The first 6 rows are patterns. Each new row is the sum of 2 different patterns, raised or lowered, with some noise. Before adding, each is slid sideways (what falls off one end comes back at the other), maybe read backwards, and multiplied by a number that may be negative. Names go in the order of the patterns.
Some rows, each with the names of its patterns after it:
[  7  -8 -24  -2   8 -13   6  23   0  -4  11  -4   3   0  -5   3   5   9
  -8   2 -13  12   4  -1  11  26   7 -22   5   2 -13   1  14   2  -6   3
   3 -13 -11  -7 -15  21] : tave
[-17  -8  -8  -8   1  21  -2  17  17  -7   8   1 -12  -2   3 -22  -4 -11
 -24 -24  21 -19  22   8 -14  22   7   1   2   5   9  24  -2 -15  30   9
  13  13 -11  12  -3 -12] : napar
[ 11   3 -10  16   4  -4  -5  12  -1   2  19  -5  -8  14  11   9   9 -15
   9  13   7 -27 -13 -11  -2   5 -11  -7   9  12  -4 -11  18 -14  23 -12
   0  -2   5  -1 -15  12] : raf
[  5  15  11   4   4   3 -24   9   6  -9  18 -10  25  -9  -7  19 -21 -14
  10  -9   1 -13   7 -18  -1   3  -3  12 -14  -4   8   4  -6   3   4   4
  -4  -7 -13  12  10 -28] : solit
[  1  -5 -12 -10 -14  -2 -19  -9 -15  -7 -14 -15  15 -12   6  -8 -27   3
  -5  12  17   1   3 -13  20  -3  15  12  -9   5  18   8  10  -9 -20  -5
  15  -6  12 -14   5  -2] : Ges
[ 18 -18   6  11   1   1   3  -6  11   5 -17   4   4  -3  -6  11  -3   7
  13   8  11 -13  -7 -14  -2  21 -14  -8   4  -2  -1  21  -9   7   7  24
  -5   0  35   1   4  -3] : Ferad

New rows. What belongs after each?
[ -7  -5   5 -26 -12  18  17  -7  12  -2  -6  29  13   9  30  35 -13  11
  -8   4  -4  -7  19  13   2   6   8 -26   7  11 -12   3  -5 -11  14  -2
   3  23  20  14  31  17] : tave napar
[ -8  -3 -56  -9   9  -4  -8   1  -4 -50  -6 -13 -20 -17 -17 -19 -13 -13
 -25  -2 -13 -17  -9  -2 -28  -6 -18 -52 -19 -22   6 -36 -14 -40 -46   4
 -20 -31   7 -12  -1 -37] : tave solit
[  0 -13 -40 -29 -28 -13 -35 -31 -13 -15 -13 -12  -9 -13 -23  -5 -18  -9
  -7 -16 -44  -5 -21 -21   1 -17  -7 -15 -43 -33 -32   0 -47 -27 -43 -45
  -8 -26 -53 -33 -31 -23] : raf Ges
[-28 -10  -3 -29   0   9  -8 -15   4 -12 -26  -8 -29 -10   8 -15 -20 -26
 -44 -10 -16  -9 -26   5 -23 -46  -9 -20 -44 -24 -12 -10  -7 -11 -27 -26
 -37 -14 -39   3 -13 -22] : tave Ges
[ -5  -8 -11  10   8 -21  -1 -40 -27 -12 -31  16 -19  -9 -15 -45  -6 -22
 -12 -21 -17 -40  -6 -13 -18 -24 -19   1 -47   6 -17 -26 -30  18  -8  -2
  -6 -19   2  10 -20   4] : Ges Ferad
[ 19  -6   6   2 -19 -10   1 -11   5   9 -12   2  26  -1  15  22   7  12
   8  -5 -12  -7 -14   9  11  28  -1  -1  26  17  24  -5   8   6  20   5
  -1 -13  14  22 -34  11] : napar Ferad
[-24  -1  25 -28  12 -11  13   1   0 -22   9  32 -31 -10  -8   1   3  -9
  11  24  11  14  12   1   9  -8  -2 -19 -17   8   8   0   8   3  24  37
  19  18  26  37  -5  16] : napar raf
[ 11   1   9   5  -5   5 -21  15  12  16  -8  10  33  16  30   2 -10  36
  12  22  36  11  14   9  42   4  30  34  18   5  28  26  21   8  -9  31
  14  25  13   1  29  20] : raf Ges
[37 16 -5  3 -7 20  4 37 10 -2 18  8 20 -3  8 -3 -8 35 12  7  4 11 16  3
 19 -1 -4  1 -3  5  5 -9  0  1 -7 16 -4 15  7 -3  1 -7] : solit Ges
[23 24 47 22 -9 58 21 32 31 43 28 11 32 14 19  3 32 18 33 22 26 20 34 22
  6  3  6 31 11 28 16 -2 11 29  0 38 29 -7 40 35 16 24] : napar Ferad
[ -9  -6  -7  -2  -2  -4  -9   2  12 -36   0 -16  17  -5 -13  -1 -10 -13
 -16 -13 -18   3 -19 -11  -1  -6 -20 -13  -2 -23   7 -11 -22 -13 -22 -33
  -2   2 -19 -13  22   3] : tave raf
[ 3 34  5 20  8 16 42 -3 19  8 29 -8 22 33  1  9 22 -9  8  1 28 -3 -4 28
  5 21  2 -6 -5 30 48 12  4 20 30 23  5  1 13 26 -5 16] : raf solit
[-30   7 -20 -26 -36 -18 -28 -30   3 -34 -12   0 -20  -5 -57   7  -3 -38
   6  -1 -44   1 -23 -10 -38   8 -14 -48 -12 -31   3 -26  -9 -25 -17 -22
 -20 -21  -6 -20  -6 -16] : solit Ferad
[-36 -34 -61 -28 -39 -45 -25 -15 -20 -46 -26 -30 -25 -36 -36 -24 -23 -28
 -44 -39 -31 -14 -51 -29 -11   1 -23 -45 -24 -50 -33 -31 -27 -14 -43  -5
 -36 -49 -24 -55 -56  -6] : tave solit
[-14  14  12  -5  -1 -13  13   8  20   8  -4  19   9  -7  11   5 -11  22
  10   9   3  12  -3  24  23 -27  27  10 -11  12  23   9  -3  18  31  10
  -6  20  -4  -8   8  17] : solit Ferad
[-35 -41 -29   0 -37 -19 -24 -32  -2  -1 -34   1   1 -24  10  -7 -20 -30
  -6 -24 -28 -22  12 -14  -7   2  -5  23 -42   1  -9   6  -4 -22 -17   1
  14 -26  -4  16 -12  29] : napar raf
[ 13 -15   5   8  -4  -3   0   3 -40  -3  15   1   6   6  -2 -28  20  -2
 -20  19 -14  20 -12 -16  12  -7 -29   9 -14  -3 -42   6 -14 -22  -5  -9
  18 -31  -2   8  -1  -2] : solit Ferad
[  6  -7  -4 -10  -5 -11  -5 -13  -5  -4 -12   9 -12 -32 -17   7 -22 -14
   2  -9 -26 -13  -7 -25  -6 -10  -4 -18 -15  -2 -10 -20   1 -11 -12   6
  15   9 -20 -27  -6  -8] : tave Ferad
[-24   7  -1 -28  19 -26  12   8   4  -6  18  15  -1   8  14  -3   2 -15
  -3  16 -26  -3  -3 -19  -1   1 -28  -6   2 -28   9 -15 -20  -1  15  13
  19  15   0  15  14  -8] : napar raf
[-20  -3  -8 -45 -15  -3 -32 -19 -21  -1 -22   1 -21 -22  17  -3 -40 -18
  -5  -8  -4   3 -26 -28 -10 -26 -10 -29  -1  -7 -31  19  -3 -29   1 -17
  -2 -17  -4 -15   2 -23] : solit Ferad
[-29  -7 -14 -21 -12 -21   1 -25 -16  -2 -39  -9  -4  -9  -4 -15 -20 -47
  -9   5 -36 -28 -16 -15 -14  -3 -30  -9  -6  -3 -30  -7   5 -14 -15 -32
   1 -40 -14 -18 -11 -27] : solit Ferad
[ 17 -19  -9   7 -21 -14   0 -17 -12  -9  -2  -6 -15  -9  -8  -5 -42 -15
  21  -6 -12   8  -5 -14 -12  -5 -16   1  11 -18   4  21 -14  -6   4  16
 -22  -6  11 -20 -11 -13] : tave solit
[ 13 -14  24   3 -10  -2 -10 -29  11  18 -11  -2  43  17   4   6   7  12
  10   9   6  13  33 -32  14  -5  40   9  -1  15   1  -1  -5   0  -8  18
 -11   2  15   9 -12  -2] : tave raf
[14 22 15 31 17 45 12 41 53 30 24 20  5 21 34  0 13 17 -7 18 38 11 28 21
 17 39 50 35 23 38 22 52 33 23 59 38 50 35 27 42 33 19] : napar Ges
[ 16 -12  -2 -15  19 -12 -20   3  -2  -6  23  13  -3  14 -10  -1  23  -8
 -28 -17  -2   2  -6 -14 -35  -4  11 -18  -1   0 -34  11 -30 -11 -24  -1
 -16 -27  -4   4  -2 -17] : raf Ges
[ 33  18  -9   7  13   3   6   7  18  -1  11  10 -17   2  -9  -6  17  22
 -11 -33  22  10 -13  32  19  24  -3  20   9 -12  10   5  13  22  30   6
 -14   3  27   1   0  12] : tave solit
[  4 -17  17  -1  10   4   5  -3  -8   9  16  -3  -5  19  12  -5  15  -6
  -6  -5   7  -2  10   7 -23 -22   4   0   2  -7   7  -6 -14   1 -14   0
  -9 -10  -6   2   8  -5] : tave Ges
[ -4  -6 -11 -19   8  22  -7 -36  33   4  -3  -2  -9  -1 -11  -5 -31 -27
  -5  -7  -2  18 -25  15  15 -11 -27 -22 -31 -16  -2 -43 -20 -13 -20 -37
  -3 -10  -5  20 -35  11] : napar raf
[ 27  39  20  23   5  34   8  12  12  18  40  -6  25   4  31  12  24  18
  22  29   2  -1  27  36 -20  19  37  32  13  22  21 -19  30  28  -2  24
   2  35  23   4  24  -5] : raf solit
[  2  -1  -7 -17  -8   9  -8  -1 -20   5  -4  13 -13   6   9  -5 -22   4
  20 -29  -2   8 -19  -8 -15   1 -24  -6  22 -18 -15 -13 -21  -2 -16   8
 -15  11  17  11   1 -10] : raf solit
[ 25  -4  -9  27  -3  42 -10  -6  38 -16  15  16  -5  22  12 -11 -42   1
   5 -19  -6  15   2  19  18 -12  13  11 -17 -15  13 -23  -1 -13 -41 -17
   9 -14  11  17 -28   0] : napar solit
[  2  15  33  21   5  28  20  11  17  15  11 -13   8  16  20  45   8  -6
   9  -1   5   7  21 -28  18 -13  -9  -5   7  -8 -29   0  15  30  -5  11
   8 -15  20   4   8  12] : Ges Ferad
[ 30  18  24  22  41  17  26  34 -11  21  35 -14  19   5  14  21   8  41
   7   6  18   7  23  18  42  18  -1  42  35  29  29  24  31  24  23  19
  33  36   6  24  14  29] : solit Ges
[ 49  -3  10   1 -12  21 -10   7  19  10  27  16  17 -17  24  17 -14  -5
  -8  17  -9   9 -20   6  26   3 -24   4 -19  -2   5 -29  -9 -10 -17   2
   6 -16 -32   5  -4 -14] : solit Ges
[-49 -36 -22 -46 -44 -28 -28 -39 -23 -29 -24  -7 -40 -39 -13 -40 -22 -29
 -34 -19   6 -40 -46 -14 -46 -29 -52 -41 -40 -39 -46 -26 -46 -52 -37 -39
 -24 -16 -28 -55 -19 -28] : tave napar
[-38  11   3 -36 -13 -17 -15   8 -24 -10  20   6  -4   4   5 -15 -20  -8
 -31 -27  -8  -1  -1  13   0 -23  23   6   2  15  16 -39  18 -30 -17 -15
 -19 -12 -33  -7 -12  -8] : napar Ferad
[39  5 50  6 26 47 15 31 12 16  9 15 24 14 29  3 15 15 36 23 23 32 54 32
 30 61 29 28  6 42 -6 16 39 18 26 36 21 33 47 12 35 47] : napar Ferad
[ 16 -18  11  13   0  -1  27 -14   9  17  -4  23 -17   0 -13   8  -4 -21
  26   3  -7  23  11  16 -12  15  10 -14   6  -1   4  27   3  13 -21  14
 -13  -7   4 -16   3   3] : solit Ferad
[ -1  18  24  -4 -16   2  -3   7 -10   7  -3   2   5   8  16  13 -11  16
  16  -7  13   7 -31   8  15  -4 -11  30  15 -27 -13  20  13   3  34  -2
  -7  12   4  -7  11   8] : tave Ferad
[  3  13  16  40  -3   7  30   5  30  10   6   9  11  25   1  25  19  16
   8  27   5  -4  24   0  14  -1   3  18  32 -11   6  -4   2 -14  -1   5
  -8 -11  10  15 -10  -1] : Ges Ferad
[ -3   1   6  17  13  29 -19  21  -8  -5   9 -24   3   2  14 -12  -6 -18
  -4  -6 -29  17 -10  -8  22  -6  -4  13  23   9  10  21  14  -6  17 -29
 -16  18  17   4   5  15] : tave napar
[ -8  18  -9 -15  11  -6  -1 -23  14 -44   4  -2  -6 -11  -6  -7  -7 -12
 -27   2 -20 -16 -13   3 -20  -6  -1 -19   1 -17 -27 -30 -18  -1 -15 -21
 -18 -18   9  19  -8  -1] : raf Ferad
[-26 -17  -1  -6  -1  -5 -24  15 -15 -25  19 -15 -49 -11 -22 -22 -37  17
 -22 -52  -4 -32   2 -54  17 -10 -39  11   5 -23   5 -24  -1  -3   4 -14
 -10  -1 -35   6 -12 -33] : solit Ferad
[-30  -2  27 -10   5 -15  13   4   4  32 -11 -16  22 -12   0  -7  13 -35
   7  16  -8  18 -11  -1  20  11 -21  22   4  12   0  31 -15   7  37 -20
  14   6  34   3   4   8] : solit Ferad
[ -1 -26 -18  18 -23  -8 -16 -24  -7 -32 -15 -47 -17  -9 -44 -17 -20 -35
 -27  -7 -21   7  -7  -9 -17 -28  28 -20 -13 -22   3 -22  -3   5 -16  -2
  -7 -11  -2  -1 -18 -26] : Ges Ferad
[ 30   3 -15  34  18  -2  43 -12  27   5  29  28 -14  12 -16   3  21   5
  28 -26   1  10 -14  -4 -15  11  -4   1  -9   6  15   0   2   3  21   3
  24 -10  -6  -9  20  10] : solit Ges
[  9  25  27  -8  -8  37  11  17  31   7  23  18 -20 -12   8  20   3   0
  35   1   3  21   4   3  14  -5   5  14 -12  -2  -9  -8 -15  36 -19  20
  17 -14   5   7  28   4] : tave napar
[ 31   3  -9  50  32 -18   3   8   4  26  34  17  28  47  12  39   6  30
  10   8  23  18  21  23  20  46  16  35  44  22  36  34  57   7  34  -3
  18  33  -2  14  24  26] : napar solit
[-28  14   6 -11  12   0   7  10   3  -2  36 -13   2  20   6   9  14 -11
   1   5  -6 -15 -18   2  -4  -3  16   5  15  16   7   4  -5  -3   6   9
 -17 -14  -3 -17 -20  -1] : napar raf
[ 20  -1 -16  10  -9  -1  -9   1 -27  15 -19 -25  -6  -3  -9 -12 -12  11
  -6 -13  24 -26  -6   1   0   5  18  -8 -29  21   5 -14  -3   1  -8   4
  -5 -17  -6  -4   6  -6] : solit Ferad
[-12  16 -26 -10 -12 -17  15  12  -5   0   4   6  12 -24  -4 -10 -31   0
 -35  13 -16 -33  -2  -9  22   4 -11 -10   0   6  -9  21  -4  29  38  11
  15  28   7   4  10   0] : napar Ges
[ 22   5   6  29  14  -1  18  16  26  17  39 -24  33  -9   5  18  -8  17
   1  -1   5  11 -20   7  24  -9  -4   0  -1   6   3  20   8  12  11   9
  27   5 -15   7  16   4] : napar raf
[13 27 29 -6 17 26  9  8 31 26 10 17 10 22  3 22  7 15 27 17  7  7 14 20
  2  1  5 23 14 26  0  5 15 27 39 -3  5 24  7 15 24  7] : tave raf
[-10   7 -12  11  16 -19  -1   8 -10 -12 -10 -28  24  20 -26 -26  -8   0
  -2   0  26  12  13  20   4  11   3 -16   7  -3  -1   2  -1  -9  20   9
   1  26  31  17   0  25] : tave napar
[  5 -23   2 -26  -5  -3  -4 -26 -11   4 -21 -25  -3  -4 -19  -4  -3   1
 -27 -14 -21 -26   7 -14 -31 -15 -19 -18  16 -25 -19 -11  25  -4  -3  15
 -16   0  -7  -5 -31  -2] : raf Ferad
[  1   6   0  36 -14   6  15   4  21  21 -11   2   2  -9 -19 -15 -27   2
  12  24 -12  21  22   6  21  -4  -9  16   6 -14   9 -13 -21 -10  30 -20
  19  19   1   5   4   7] : napar raf
[  6  -8  -7   4 -15 -19   7 -19 -19  -8 -26 -20  -3 -19 -15  15  -2  17
   7 -14 -10  -7  12  -3 -11 -22 -21  24  -5  -9 -23  -5  -7  10   0 -29
  13 -37 -32  22 -37  34] : napar Ges
[  1  16  12   1  23   9 -14  11  44  -9   5   8   4  38 -14  35  12  44
  29  15  19  23  10  16   5  13  35  34   9  16  12  30  29  13  16  25
  47   4  16  -4  11  19] : napar raf
[-27  -7  -7  -5 -17 -31 -19 -22 -37 -18  -5  -6 -34 -28   7 -35 -41 -37
 -34  -6 -19  -6 -46 -27  -5 -47  -6 -26 -13 -18 -28  -9  -6 -28 -16 -19
  -6 -22  -7 -18 -32  -9] : tave solit
[-11  -6   4   0 -18   1   3   2 -12   0  17   0  13 -25 -13  23  19  11
  -6  -1  12   3 -16  -8  -4  18  12   2  21   5  14 -10 -13   2   8  13
 -13  -1  -9 -18  -3   1] : raf Ges
[  3 -21  -6  -2 -11 -15  -5  -5  -7 -14 -15   2  -2  -1 -10  -2 -30  -7
 -23   5 -12 -10 -13 -21  -9   8 -29 -16 -28  14  -5  -3  10  -2   4  -4
  19 -36  -7  17  -6 -12] : raf Ferad
[  8   6  28  18  26  16  -1  13   5  23  -2  28  34  -7  15  35 -12  12
   4  20   6   3  23   4  26  -8   5  -3   7   4   3   5   1  11  10  16
 -10  11  19   5  12  30] : solit Ferad
[ 26  49  13  24  24  12  31  47   2  16  51   0  32 -13   9   8  13  -2
  23  27 -12  34  15  20  43  25   8  48  29  10  13  21  16  27  12  22
   3  47  26  24  43  -6] : napar raf
[ 26   7 -12  24  19  36  18  22  24  11  41  35  33  13  20  21  16  50
  16  19  24  14  19  33  20  12  28  24  16  36  56   8  14  -1  27   9
  12  15  20   1  30   8] : Ges Ferad
[ 22   0   0  14   7  35 -16  -7 -19  18   6  -2 -18 -19  -7   2 -11  -9
  -8  -9  -9  15  -6 -18  -1 -14  -6 -15  37   8  -9  12 -13  21 -10  20
  -5  19  20 -13   4  15] : raf Ges
[  3  18   6 -19   2 -17   3 -10  29 -10  10  16  -4  42 -11 -11  19  16
   1  -2  -6  10  28  -1  -3   9   7  15 -39 -35 -14  -8 -23  26 -11 -17
  11 -10   0  -6  27   2] : napar solit
[ -8 -20  -4 -10 -16   7  -6   3  19 -22  16  -5 -17  13   2   9   2   8
  19  -1   3 -33  15  10  -8 -14  -6   5  -5  11 -11   1  26   0 -26  17
  -7 -22  -9 -12  23 -28] : tave solit
[ -7   1  -4 -10 -16 -18   1  24 -38 -14 -14 -23  -8 -18  17   6  15  17
   8  -5  -3 -17   0 -22 -10  14  -4   8  -4  -4   4  40   4   4  33  17
 -38  16 -19 -20  17 -24] : tave napar
[-18 -20  -5  -6  17 -14 -26   5 -13  -2   6  -2  -8 -13  30 -11 -10  48
 -10  16 -13  17 -11 -17   8   3   2   7   4   8 -18  -6  10 -11 -10 -14
  10  -2   5   4   8  13] : solit Ferad
